The first 6 rows are patterns. Each new row is the sum of 2 different patterns, raised or lowered, with some noise. Before adding, each is slid sideways (what falls off one end comes back at the other), maybe read backwards, and multiplied by a number that may be negative. Names go in the order of the patterns.
Some rows, each with the names of its patterns after it:
[ -3  -7   6 -12  -6   0  -3 -18  -6  19  10 -10  -6  -5   8  -6   0   6
 -15   3   1   0  12  12  -9   1   0   3  -3  -1   8  -4 -10  10  -8 -20
   8] => (1)
[  9   4  -2  17  -2  15  14  -9  -9  13   0  -2  -5  19   6 -13  -6 -18
  -4  18   0  -6 -12 -10   0  -2   6 -16   1  -4  -2 -11  11  21  -1  14
  -9] => (5)
[ -7  -9  -8  23   2  25   1  10   3   8  11  11  -8  -2   2   0  16  -1
  -1  -2   1  -4   0   8 -12  23   8 -17  -6 -16  -2  23   1  -2  -9  -6
  -7] => (4)
[ 16 -11  -5  15 -10  -6   6  -3  -5  -9  -6 -11   0 -10  -8   1 -15 -13
  -6  12   2 -11   9  -2 -13   8  -8 -12  14  14 -18  -2  12   0   2  -9
   8] => (3)
[ -2  -1  -7 -23 -29  -2 -19   6   3   6  10   8 -15  11  -3   6   8   9
  -7  11  -1  19  15   6   2   0 -10   2  31 -11  -4  -6   1  -1 -15   9
  -4] => (0)
[ -1   2  13  11 -13   2 -16 -18   7 -17  -9  11 -18   2 -19  11 -11 -10
  18   4  13 -12  -7 -10   1  -4 -18  -9  -1  12  -7  -8 -17   3   9 -19
  -9] => (2)

New rows. What belongs after each?
[ 23  19  -3   1  11  17  16  13  14  22  13 -17  13 -19  -6   6   5  -3
   4  -8  12  10   5  -4  -9  23  16   4   3   9  14  -2  19  -7  -8  26
  16] => (1) (4)
[-12  -3   6  -3  -6  21   7  10 -10  -7  19  25  13  14  16 -11  22   8
  -2   5  25   3   9  20  17   6  19  -9  10 -20 -16  -9   8  10 -15  16
  -1] => (3) (0)
[ -7   6  -6  -4   1   5 -18   0  27   0   3  -9   6   8  -7   4   4  15
   2  -3  -5   6   1   0   1  18  10 -11   0 -11  -5  23   7  -2 -18 -10
   5] => (5) (3)
[-15  -3  -2  14  -1 -18   2  -9 -25 -34   4  -7  -8 -28 -18 -17 -16  20
 -18 -29 -17 -33 -15  15 -16 -12 -14   4 -19 -27   6  11 -21  13   3 -13
   0] => (1) (5)
[-17 -26 -30 -23 -11 -29 -19 -23 -24 -19 -14 -31  -5 -34 -35 -10 -13 -22
  -6 -17 -34  -9 -24  -2  -8 -23  -9 -18 -21 -16 -10 -17   4  15 -18  -9
 -30] => (3) (0)
[ 12   3   5   4  16 -12 -12   6 -10   9  -9  19   7 -13   6  -6  -3  20
  21  -6  11   2  12  -5   3  12  15  10  12  -3   8  10  17   1   4 -11
 -13] => (5) (0)
[ 20  33  12  27  21   6   4  37  26   1  12  12  26   5   4  13  22 -10
  34  30  17  26  27  33  26  29   5  30  38  22  45  26   9  15  12  29
  14] => (4) (3)
[-35 -18 -43 -12 -18 -16 -30  -9   9 -16  -8 -37  -9 -12 -11  -9 -29   4
  -4 -28 -29 -20 -29 -13 -26   5  -4 -36 -14 -29 -32   6 -22 -12 -39 -21
 -14] => (5) (2)
[ -8   2 -20 -14  -6  -4  -5 -11 -21 -18  -5  -8 -21  -2 -17 -27 -11 -14
   0 -28 -22  -5  -9 -29   3   7 -16   1 -15   2  -4  -4   1  -5   5  -2
  -6] => (5) (3)
[-18 -15  -2 -13  17 -22 -27  10 -22 -14 -24   0 -10 -26 -16 -16 -14 -16
 -27   5  -7  -9  -4 -25 -25   6 -11 -33 -27 -15  -5 -17 -18 -33 -18 -14
 -22] => (3) (2)
[-24 -28  -4 -17 -24  -5 -18 -25 -12 -16 -14   2 -29  -8 -13 -17 -19 -12
 -28 -14  -3 -15 -15 -16 -34 -13 -30 -27 -20 -12 -19  -6 -12 -14 -23 -22
 -25] => (4) (0)
[  0  10  -4 -11 -13 -16  -2  -8  -2 -12 -10 -11  -6  -2   7   7   3   7
 -16  10  -3 -10  19   5  -1   8  -1  -8   9  -7   3   5   5   0  -1 -12
 -17] => (5) (3)
[  7   5 -10  12 -10   0  12  -8  13 -18  31   2 -14  17  -2  15  12   0
  -3   0  -2 -14  -6  -1  11  15   1   9  10  21  -8   4  13  16  12  14
  -4] => (4) (2)
[-30 -31 -26 -12  -7 -11 -19 -36 -21 -27 -13   6 -11 -25 -29  -7 -13 -19
 -16  -4 -40 -36 -17 -32   0 -18 -30 -17 -35 -15 -36 -33  -3 -14 -38 -11
 -24] => (1) (5)
[ 9 32 23 39  5  8 24 31 16 20 12 23 35  9 24  7 38 34 -1 13 17 23 18 33
  9 21  2 -1 21  8 27 26 -5 18 -2 32 26] => (5) (2)
[ -6 -32 -13   4 -18 -12  -9   7  -3  14 -13 -13  -1 -13   6 -18   6  -9
 -28   6 -18 -20   3 -18   2   1   4   8 -15 -32   2  -1 -22 -18  -6   3
  -6] => (1) (2)
[ -7  10  36  -9   8  18  -6  -2  20  -2   7 -14  -8  -5   8   2  11   9
 -30   7   8  24  11   1  30   1   2  18   3   5  41  47  -5  23  16   7
   6] => (3) (0)
[ 6 16  9  5 20 -1 11  7  0  2  0  3  0  0  8 25 -2  1 14 -9 12 23 -5 17
  9  3  8 16  9 -7  8 12 10  7 -5 15 11] => (1) (4)
[-12   8 -12 -19  -4 -19 -35   1 -17 -19   1 -30 -23 -11   2 -20 -22  20
   1 -28  -4 -18  -9   1   8 -16 -22   7  -4  -4  -3  14   0 -16 -10  10
 -18] => (1) (3)
[  0 -22  -7  26 -20  -6   3 -12   1  -4 -12 -21  10  -4 -21 -20 -26   2
 -25 -16   7   3 -12  10 -10  -3  -5   3   9   6   1   3   3  15   4  13
   8] => (3) (0)
[-15  -7 -16  -1   7  -5 -26  -6 -15 -18 -17   0  -9   0   2 -41  -5   7
  -9  -8   3   5 -12   1  -3  -3  -7  20  25  -3   9  -5 -19  -2  -9 -14
  13] => (1) (0)
[ -1  -8  16   5  24   6 -14  13  21   4  -7 -11  -9  21  -4   8  26  -2
  10  17  -5  15   2  23  -3  17  19 -15   4  -5  13  18  20   5   0  18
  18] => (3) (2)
[  5   9  21  11 -14  12  -6  11  21  -7  18   8  19 -12  11  35  11  14
  15   4  25  -3   1  12  -2  18  24   3  16  30   8  14   0  12  13  21
  17] => (1) (2)
[16  5  3 31 18 -8 20 31 11 25  5 21 31 -3 18 24 19 15 11  8  6  7 -3  8
 11  5  0  6 -3  3 20 19  3  0 11 14 15] => (5) (3)
[25 15 23 16  4 32 13 19 25  7 22 13 42 16  7 32 19 35 29 18 18 25 30  8
 13 32 41 19 30 13 29 36  8 28 24 39 39] => (5) (2)
[-28   1 -11 -26 -16 -14 -12  -9 -15 -20 -15 -21 -11  -2  -9 -16   5 -17
 -15  -4 -22  -8  -3 -12   5 -12 -14  -6 -11  -8 -10  -8  -3 -21 -28 -10
  -8] => (1) (3)
[-16 -29 -12 -14 -20 -26 -15 -24 -10  -5 -18 -27 -23  -5 -21 -11 -17  -7
 -11 -32  -4  -9 -26  -2   5   1 -12   2 -13 -12 -10 -22 -13   2 -23  -1
 -10] => (3) (0)
[ -4  10  11 -23   0  18  -5  -4 -11 -12   2  16  -7  -4  11  -2  -2 -25
  -8 -27  -1   5 -21  10 -12   9 -17   7   7 -17  20   6 -14  17 -10 -22
  -7] => (3) (2)
[ 14  25  24   7  -6  33  28   2   3   7  -9  17  11  21  22  -4  21   9
  -2  19   1  28 -12  10  14   0   7 -11  25  14   9  14   8  17  28  20
 -15] => (3) (2)
[-25 -36 -21 -22 -23 -22 -23  -6 -14 -26 -40 -38 -13  -9 -22 -14 -27 -26
 -22 -25 -26 -33   9  -8   1 -18  -9 -29  -8 -10 -16 -19 -24 -23 -27   1
  -5] => (1) (4)
[-34 -17 -10 -22 -39 -20 -23 -20   7 -28 -35 -21 -30 -23  -2  -5  -9 -23
  -8 -27 -18  -6  -1 -12 -11 -15 -10  -6 -14   6 -24   5  -6 -23 -20 -20
  -8] => (1) (5)
[ -4   9 -13 -15  -2   8  -3  -6  -7   3 -13 -22   9 -11   8  -9 -16   3
 -22 -18 -13   3 -16   1 -16 -25  -6 -11  -3  -8 -14  -3 -20   2  14 -12
  -1] => (5) (3)
[ -5  -5   4 -13 -25   3 -14  -7 -17  -2  -1 -25  -1  -4 -27  -5  -9 -12
  11  -8  -6 -18 -20   8   0   0  -9  14 -21   0   0   6   4   2 -18 -23
 -20] => (5) (0)
[29  6 20 13 -5  7  6 32 15  9  9  9 28 31 11  5 18 27 18  5 17 35 18 25
 11  8 12 16 22 23 38 16 18 18  5 26  2] => (5) (2)
[  1  -7  -6   2  -2 -21  -4  -5   3  -2   0 -13  -7  -6   8   1   1  -9
 -13 -24  -2  29 -21 -22 -16  -8 -13 -28   3 -16 -13  -5 -26 -33 -29 -16
 -28] => (1) (0)
[  5   0  21  23  -6   5  22  17  -8  -9  11  13  19   4  -7   2  12   8
  -4  -5 -18  10  16 -14  31  -3  14 -10  11  16   9  21  36  17  21  -6
  -8] => (0) (2)
[ 1 18 37  1 18 34 15 11  5 43 21 31 42 12 33 21 29 25 25 22  6 31 22 36
 20 27  3 10 32 -1 25 16 23 36 18 16 14] => (5) (2)
[-38 -24 -43 -30 -42 -44 -46 -31 -39 -29 -37 -43 -38 -32 -31 -35 -38 -54
 -47 -43 -42 -33 -44 -63 -28 -21 -35 -48 -40 -36 -39 -20 -43 -33 -32 -22
 -14] => (4) (0)
[-17 -31   5   6 -14  -1 -15   0 -12 -15 -10   0   9  16 -16  -7  -2  -5
   0  -6  15 -11 -10  -5  -9   6  -7  -9  -6  -6 -11 -17 -10   2   5 -17
  -9] => (1) (5)
[ -5 -19  13  13 -14   4   5  -5  -2  -8   2  14 -24  -5   1  -3   2  10
   2   0  -1  -3 -10 -13  -6   3   5  -2 -15 -18  18  -2  -9  11  -1  -9
   8] => (4) (3)
[ -6   9  17 -15  13  21   4  22  -4 -19   0   6  15  23  -5   0  10  17
   7  -5   4  16   8  -7   2   1  13   5 -10   0 -23  11   1 -15  22   6
   7] => (5) (2)
[ 1 26 -8  7 -4 -1 18 36  3 36 33 24 -3 10 28 13 41 19 -4 17 22 33 -2 13
 23  8 26  8  6  0 24 -5  0  8 -5 18  8] => (5) (0)
[-10  10  -8  14  10   6   0  22  16 -21  20  10  34  19  35  21  -2  31
   2  19   6  48  36   2  40  -6   0  14  -5  18  43   8  19   3  -9  17
  26] => (0) (2)
[  1  -7 -20 -13  24  -5 -17 -16   1  14 -24 -20   7   5   0  17  -8  -3
 -12 -13  12 -11   0   9  -9   8 -19  21   0  -6   6   0  19 -17  -5   1
  -6] => (3) (2)
[-10  -2   5 -10  -3 -24 -21   5 -13 -13  -7   0  -4  14 -13 -25   2  -3
   7 -25   3 -14 -10   0 -17 -11 -12 -12   8   9   9   6 -16 -18   5   3
 -20] => (1) (2)
[-23 -16 -20 -11 -15 -10 -27 -13 -14 -19 -17 -18   8 -20 -22 -15 -14   1
  -3   3 -11  -8 -17  -3  -1 -14 -28   0 -17  -4  -5  -5  -5 -12 -27 -14
 -45] => (1) (0)
[19 32 25 21 31 26 13 42 17 18 34 27 17 25 11 18  2  5 23 11 10 18 25  9
 31 17 17 23  8 44 26 22 13  8 28 43 35] => (1) (0)
[ -4  -1  -7 -12  23  10 -13 -17   0 -18  -1  -7 -12  23 -10  16 -18  -3
  12   7  10   7  11  -5   4   2  20  11   7   0 -15   2  17  12   6   9
 -11] => (5) (4)
[  4  -6  -5  14 -19 -12 -14   3  -4  16  -2  21  23   8  -2  -8   4  -4
  18  -4  -8  12   5   5 -26 -11  -2   4  -6   1  -3 -20   9  -6  -4   1
 -10] => (0) (2)
[11  2  4 -2  9 10 22 10  3 -5  1 32 22  1 21  4 15 14  6 11 22 27 -7  2
 16  7 21 10 20 11 12 22 27  9 28 -8 -9] => (1) (4)
[-22  -9   6  -4   7 -25 -30 -38 -30 -10  -7  -8 -10   4 -19 -31 -12 -36
 -16 -29  15 -17 -28 -20  -3  -6   2   6 -26  -1 -17  -1  -5  -2 -15  -8
 -14] => (4) (0)
[ 13  22   5  20  30  10  28   9  18  33  15  12  25  21  12  31  29  37
  -4   0  -8   3  23   5   6   4  25  10  -3  12 -15  21  30   1  11  21
  26] => (5) (4)
[ -2   1  -7   3   5 -32 -10  14  11  -5   2 -23 -13   3 -13  15 -11   0
   2  -5 -18  20 -10 -12 -10   8  -4   8  -5  14  17  17  -1  -4  -5 -17
  12] => (5) (0)
[  1  -7 -18   1  -6  -5   6  11 -13  -7   6  -7   3  -5   4  -1  -7   0
  -3  -3   3 -17   2  12  -7  -2   1 -18   7   7 -21 -16   5   6 -11  -8
 -14] => (3) (2)
[13 19  2 17 15 10 10  5 10 22  8 -4 32 21 -3 15  2  5 31 10  4  9 15 15
  7 10 12 26 19 30 17 20 15 13 21 23 -2] => (4) (3)
[14 15 21 28 34 -1 11  6  3 21 15  7 27  8 14  6 31 17  3 20 25 40 11 12
 14 27 10  9 12 11 41 18  5 12 23 20  3] => (1) (2)
[  5  -4  -1  -6  31  22 -16 -12   8   9  -5  -3  23  -8  -7  -3 -14   9
  28  -8  -4  -9  -5  -2  -1  14 -16  -7   7  -8 -26  17  17  -5  18 -17
   4] => (1) (5)
[-3 21 10 22 -4 10 25 13 21 15 28 10 14  7 21 26  5 14  7  3 18 21 18  7
 -9 16 25  1 -8 26 23 -4 10 14 -6 21  7] => (5) (3)
[ -9   9  -4  16   3 -14  -7 -17   4  13  -9   2  -4  -1  -7  -8  -2   8
  15  -6   8  -1 -13  14   5   0  12  18  -8  20  10  19  -4 -11   1   4
 -10] => (4) (3)
[-10  10 -25  -5   0 -12  -1   4   4 -22 -12 -21   4  13   0  15   8 -33
   0  -1  -4  20   9  -9  12   6 -34  -6 -26  -9 -15  -9  -4 -27 -27   2
  -5] => (1) (4)
[  2  24  -5  29  -3  26   4  -8  28   5   5  18   9  25  46  18  31  -1
 -11  17  12  -7  -1   6  27  31   3 -15   5   3  11  25  -7  33  18  29
   5] => (4) (2)
[-21  -7  -5  -6   6  28 -21 -11  10 -26   8 -14   2  -9  -1   6 -38 -27
   7 -10   7  -4   2  -7 -19  -6  -2  -4 -19 -24 -23  13  -6 -13 -22  -6
  -4] => (1) (2)
